The same things were measured in two ways. Each way mixes the same 8 hidden numbers, adds some noise and spreads widely along 5 directions of its own, which tell nothing about the thing.
Some things both ways: the first way, then the second way.
-18   1  25  26  29  32  46 -55 -11  -2  16  19 -52  13   9  27 -19 -23  -1  46 -41
-32  23 -44 -39  13  60  -1  70  10  19 -19 -14 -11  -1 -16   0 -59 -32

 21 -19 -20  31 -21 -14 -20   2  -4 -17  19   6  13  11   9 -10   1 -28  -1 -12 -13
  9 -11  33  26   6  -2  40 -21  28 -55 -22 -25  27 -19 -17 -27  30   8

-11  20  21  49  35 -16  14  24   0  -8 -13  -9 -55 -25  40  12 -37 -42  20  33   1
 57 -21   0  32  35   6 -35 -50 -43  28   9   3  33  11  32  12 -17  15

  9  18  -4  41  -7  -9  21  -4 -22 -37  25 -14 -43  14  13   4  -8  -6   0  36 -23
 -5 -10   9  32  36  18 -36   4 -48  36   8  15  -4  10  18  20 -24  -7

 33  23   5 -23   8 -30  21  25  15  15  21  -7  24   9 -27   6 -15 -25  29 -33  19
 -7  -5  12   4 -40 -30   3  17   9 -41 -33 -18  18  -8 -15 -37  29 -12

 18  15  -4  23  18 -13   8   4 -10 -28  28 -14  -6  29 -18  26 -12 -32  11  40 -11
-13 -28 -11  -3  21  -9  15  36   2 -13 -23 -34  -4 -18 -28 -34 -18 -56

-13  18  28  45  26 -32  17 -22  -3  12  18  23 -40 -14  18  22 -15  -4  11  33 -15
-16 -22   6  10 -49 -40  -4   0  -3   6   4   8 -34  25  16  -3  40   1

-16  27   6  21  41  -4  42 -26   1  27  59  15  -5  -4  -6  32 -38  26 -17  44 -12
-14  23 -27 -29 -17  -3  18  59  14 -41 -30 -29  -9 -31 -16  -7 -23 -38

  2 -18 -47  11  12  44  36   7   9  52  10   4  23  -6 -18 -25 -54 -25 -30  31  -6
-33  10  -4  41  34  36 -41   5 -38  59 -12  37 -29 -17 -11  19 -18   4

-12 -57  27  74 -25   2 -16 -14 -40 -28 -16  21 -50  30  10  11  31  -7  -4  14 -23
-31  -2 -17  15 -13  -5  14   0  27 -11  -8   3  -4  17   6 -57  26  21

 19  -1   0  55 -21 -32   0   3 -20 -14   0   4 -44  20 -13 -24  34 -24  11  43   7
-13  40 -52   3  50  26 -31   4   1  -7  -7  14   2  -5  -1  29  -4  -1

 21  20   6  11   0 -13  43  -6  23  63 -37  14 -37 -23  -1 -44 -27 -75  29   7   3
-19  27 -21   4  13  11  -5  -6   3 -22  10  21 -22   6 -12  34  24  -2

-30 -17 -25 -14  18  71  19  -7 -11  14  12  11  -6 -22   7 -21 -12  -5 -26  11  16
 27 -14   7  10  24 -20   9 -20  -2  -3 -29 -39   7 -37  -5   5 -16 -13

 34   0 -12   7 -52 -19  -5  19 -20   6   4 -15   6  31 -35 -45  32 -23   7 -23  28
-23  17 -38  33  -6  29 -40  30 -13  13 -10  20  10 -21   1 -27  -2   3

  9  16  20  11  -9 -24  -9  32 -36 -50  17 -33 -12  49 -21  20  35  -2   4   2  45
 14  23 -42  13   9  48  -3   6  23 -26 -18 -11  55 -36 -10 -49  -1  12

-18   1  27  13  12  18  16 -48 -19 -12 -29  19 -67  -1  17   8  13 -55  17  30 -17
 25 -31   5   6   8  10  -5 -11   7   4   2 -19  38  29   6 -10  14 -15

 14  23  20   6  18 -14  18  11  14  41  -1   2 -16 -21  -2 -18 -23 -54  43  -8  12
-40  19  -8   2 -35 -32   8   2  18 -29  -7   8 -53 -27 -24  10  45 -10

-23  36  12   0  49 -18  14   1  -8  -6  13   7 -25 -25   9  37 -17  -4   8  39  16
-14 -10 -41 -29 -54 -19  10   6   9  15 -13   6 -66 -16 -38   5  23 -27

 36  44  -5 -12 -18 -40  44  17  13  26  38 -17  26  24 -26 -13 -22   4  -7 -30  26
  6   2 -26 -12  16   4 -20  33 -40  -9  13 -18  -4  -8  11   3 -53 -40

-12  -3 -18  -2 -17 -16   6 -18 -22 -33  12  28 -15  -7   8   7  29  39 -31  -2   6
 -8 -17 -34 -18 -69  17   3  16  -5  53 -13  35 -51  18 -17 -12   2   5

-18  11  49   4  25  16  19  -4 -27   2 -21 -21 -45   6   6  37 -32 -48  38  -3 -18
 27  36   5  20  15  39 -22 -10  16 -70  -9 -17 102 -15  -6 -12  28   9

 38  16  -6  26  15 -24  20  21  22 -10  44   0   6  19 -15  -9   0 -28  16  21  19
-33  43  32  38   8  13   0 -18  26 -14 -34  17  11 -12  -5  14  44  43

Other things, the second way, with their names:
<183>:  20  -4   8  12  -6 -27 -20 -17 -11 -13 -12  -7  30  15  20  -3  20   8
<486>: -11  -9 -45 -34 -23  -9 -20  46  -6  37 -26 -11 -25  21   3  -6 -26 -33
<519>:  65 -20 -16  -4  12 -11   2 -43  -9 -33  29 -34  31  -7  18  15   0 -12
<445>:  34   6   7  39 -13  41 -19 -43  -5   0  17  10  49  -6  31  -5  17  50
<113>:   0  44  18  -3  -2  20  -2 -15  26 -33 -21  -5  38   8  -7  26  28  21
<186>:  -2  24  39  25  48  33  -6 -22  -8 -38  22  -8  40  13   8  34   6   7
<327>:   7   1 -17   7 -14  -2  11   3   0 -28   2   1   9  17  22 -29  -3  13
<318>:  21  14  23  27  10  27   4 -17 -22 -44  13  24   9  -9 -15  48  20   4
<559>:  25 -33 -18  30 -25   0 -24  26 -51  19   1  17   3  23  43 -36 -31   5
<434>:  -5 -10 -42  -6  11 -34  -2   3 -16  17   6  -6 -57 -11  19  -1 -30 -17
<429>:  20 -19 -25 -11   9   8 -32  23 -31   0   3  -1  20  40   1  11 -13 -36
<274>:  12 -48 -23  24 -61 -33  25 -16  -2  21   2 -11 -37 -41  11 -70   4   8
<33>:  -1  70 -34 -38  38  37 -10  10  11 -11 -33 -14  20  -4  10  22 -51  19
<96>:  29 -38  16  19 -32 -10  16  -7 -28 -24  17  -4   7  15  11 -28   3  -5
<196>:  27 -25 -25 -12 -37 -43  30   7  18 -52 -24 -41  11 -26 -19 -59  12 -28
<244>:  20 -24 -37  -1 -12  14 -22 -11 -39  38  27  30 -31  28   9  13 -12  -4
<422>:   6  33 -45  -8  20  66 -21   0  -9  46   3  24 -15  -1   7  44 -36  16
<190>:  -8  49 -12 -19  31  27  13 -15  30 -33  -9 -16  12  -8  -9  21  -7  11
<141>:  -5   1  -6   2 -34 -18  32 -39  28  11  -4  -5 -40  -5  19 -18  16  40
<379>:   3  18  34  17  17 -36   0 -31   5 -59 -20 -11  22  -8 -11  12  44   4
<194>:  11 -36   6  -1  -4   7  -4  17 -13  31 -18 -28   8 -10  -6 -25 -29 -31
<373>:  17  12 -23  11  12  22 -47 -26 -25  36  14  12  16  26  36  28  -9  19
<21>:  -3  35 -28   7  -2  33 -23  39  20 -52 -10 -16  66  -2   8 -18  11  -5
<44>:   6   9 -36  -9  -5   4  16  10  -5 -36  23 -25 -25 -49  -6  -8 -25 -27
<81>:  23 -34 -53 -42  -8 -27  14  13   7   2 -10 -43 -25 -21 -21 -15 -20 -57
<254>: -22 -20 -17  -9  -5  10  34  17  13  15   5  -6 -46  -2 -20 -14  -8 -26
<50>:  10  32 -31  16 -13  64  -6  36  -5 -40  -2   6  53  -6  17 -46 -29  26
<338>:  -5  36  -1 -15 -11  38   3  10  21 -19 -13 -19  32  -9  -2 -15 -11  12
<133>: -10 -21 -32 -10  -4  27  54  19   6  18  -5   6 -70 -22 -36 -12 -28 -19
<176>:  34  -7  -6  16 -35  24   4 -28   5  14   5 -10  22 -18  17 -30   0  29
<571>:   1  -9 -70 -26  -5 -12  -9  22  -8  32 -25 -14 -41 -34 -23 -23 -36 -35
<484>: -42  27  20  20 -16  38 -17  26  23  30 -33   3   9  -4   2   2  16  19
<319>: -24 -22 -27  18 -46 -33  17  22  -6  15 -22   9 -64 -29  -5 -40   5  -4
<90>: -24  24   7  12   2 -13 -45   2 -11  26 -27  18  -4  33  29  30  11  25
<584>: -25  13  14   8  26   0  38  24  19 -30 -30 -26 -12 -25  -4 -17 -24  -6
<42>:  13  -7  65  37   7  10 -16 -20 -11  12 -22  -8  43  16  17  11  14  22
<382>:   7 -13  -3  18  31  -1  -6 -34 -13  23  10 -15  -7 -10  15  -6 -19   3
<401>:  14  -6  -9  34  -5  19 -10  -8 -21   0   8  24  11   1  14 -12   3  17
<473>:  38 -18   7  38   0  25 -22 -35 -39   8  25  21  19  -6   6  14   8   9
<396>:  38 -16 -26   2  20  -2 -26 -27 -40   5  17   7  -5   0  -8  37  -3 -24
<59>: -25   1  26  16 -14  15  26  25   0 -40   4   0  -8   2  -8  -5   7 -11
<462>:   3  -5 -28 -20 -38   2  16  27  27 -12 -37 -36  25 -30 -15 -67  -6 -13
<465>:  13 -38 -22 -16 -56 -28  28 -10  11  30  -8 -18 -43  -1  10 -45 -12   4
<560>:  21 -49   5  48 -26 -37 -18 -43 -42  19  15  31 -14  21  28 -25  27  18
<507>: -13  11   0   3 -55  -6  22 -21  28   2 -20  15 -23   1   1 -30  34  48
<82>:   5  20   2 -18  -8 -13   1 -12 -15 -15   0   6 -42  -8 -15  58   2  -9
<79>: -36  27  19 -23   3  -8  13   8  14   3 -27  -2 -31  35   5  25  -7  11
<468>: -11 -33 -11 -13 -15 -33  30  -4 -10   1  -4  -1 -69 -11 -31 -16  -1 -30
<428>:  37 -17  14 -31   1 -15  60 -27  12 -49   5 -45 -14 -19 -26   4 -12 -23
<346>:  52  10   3 -33  21  30   7 -16  -7  -1 -26 -19  18 -11 -28  51 -31 -11

Some of these things the first way, each followed by its name:
-17  -3  39  19  41  -1  -7   8 -17 -22  33  -6   0  22  -1  63 -11  -2  10   4   7 -> <462>
-16 -28   3  52  16  48  32 -20  -6  -8  30  13 -38   3  23   4 -24  -4 -15  36 -36 -> <584>
 18   1  14  20 -53 -31  17   9 -24 -13  17 -14  -5  40  -4  -3   7  24 -16 -47   2 -> <50>
 -2  27  31 -12 -18   8  20  11  -6  38  -7 -26 -16  -5  13 -34 -19 -38  17 -57  32 -> <44>
 27  11   0  33 -39 -35  26  12  10  28 -25   7 -42 -23  23 -56 -11 -36  20 -24  -5 -> <559>
-17  18  17 -32  33  57  56 -35 -17 -25  49   1 -23  32 -23  24  18  13 -13  25  18 -> <484>
-25 -31 -10  14 -20  21   1 -25   1  76  -6  30  26 -17  12 -29 -31  -7 -48 -32   9 -> <445>
-18 -22  -5  51 -22   9   9  -5 -21  17   6  21 -36 -11  13 -36  15  19 -27  21  11 -> <434>
 16 -14  -7  15 -30   2  -3  14  -4  -2  11  -4   9  25  -3 -32  18 -20 -14 -25  31 -> <382>
-24  34  15  12   6 -31   6  -6 -20   2  14   0 -18  -5  14  15  -5  17 -23   7  32 -> <519>
  0  13  -1  48  12 -24  26   5  10  41 -10   9 -27 -22  19  -9 -49 -32  -3  32  -8 -> <401>
  6 -35  -2  53 -16 -15  20 -13  20  77 -24  44  -5 -19  13 -32 -37 -28 -14 -11 -22 -> <327>
 39   8 -37 -23 -61 -35  24 -17  -8   5 -18  20  -3  15 -34 -46  38 -13  -7 -19   7 -> <429>
 30   8 -17   8 -33 -45  12  -1  13  33  18  22  26  19 -27 -38  25   1 -23 -18  42 -> <373>
 24  33 -19  17  -7 -61  -4  25   6  11 -14  -3  -8 -23   6 -18 -20 -40  16  10  12 -> <396>
 42 -11 -43 -21 -42  -9  44  -7  18  29  35  39  31  20 -54 -60  47  29 -27 -18  37 -> <90>
 -4  17  -9 -30  11   8  35   1  17  15  13   6  24 -14  18   2 -35  -4 -24 -40  19 -> <428>
 24  18 -32   7 -31 -23  21 -20  16  21  21  27   6   3  -8 -58  28 -10 -30   7  38 -> <422>
 -9  -4  10 -18 -11  22  34   6  11  20  11  21  -4  -2   4 -44  36  17 -31 -40  75 -> <141>
-18 -10 -28 -15 -23  38  35 -40 -18   7  15  23   1  18 -12 -20  18  23 -62   8  17 -> <254>
-14   5 -29  10 -13  -6   2  -6 -12  35  -6   2  12 -25  17  -9 -47  -5 -35  -5  -6 -> <473>
 -1  29 -18 -49 -12  16  49   2  -6  -4  23   0  -6 -18   0 -20   1  31 -14 -37  23 -> <82>
  9 -40  16  42 -27 -15 -30   4   3  -4  -4  30 -12 -13  31 -24  24 -26  20 -47  -2 -> <507>
 15  15  -4  -1  -2  10  54 -24  22  51   2   9  -6  -9   9 -19 -56 -44   2 -18 -32 -> <59>
-15   9  32   8  27  30   9 -11 -22 -49   1 -14 -55   3  29  30  -7 -45  34   8 -20 -> <194>
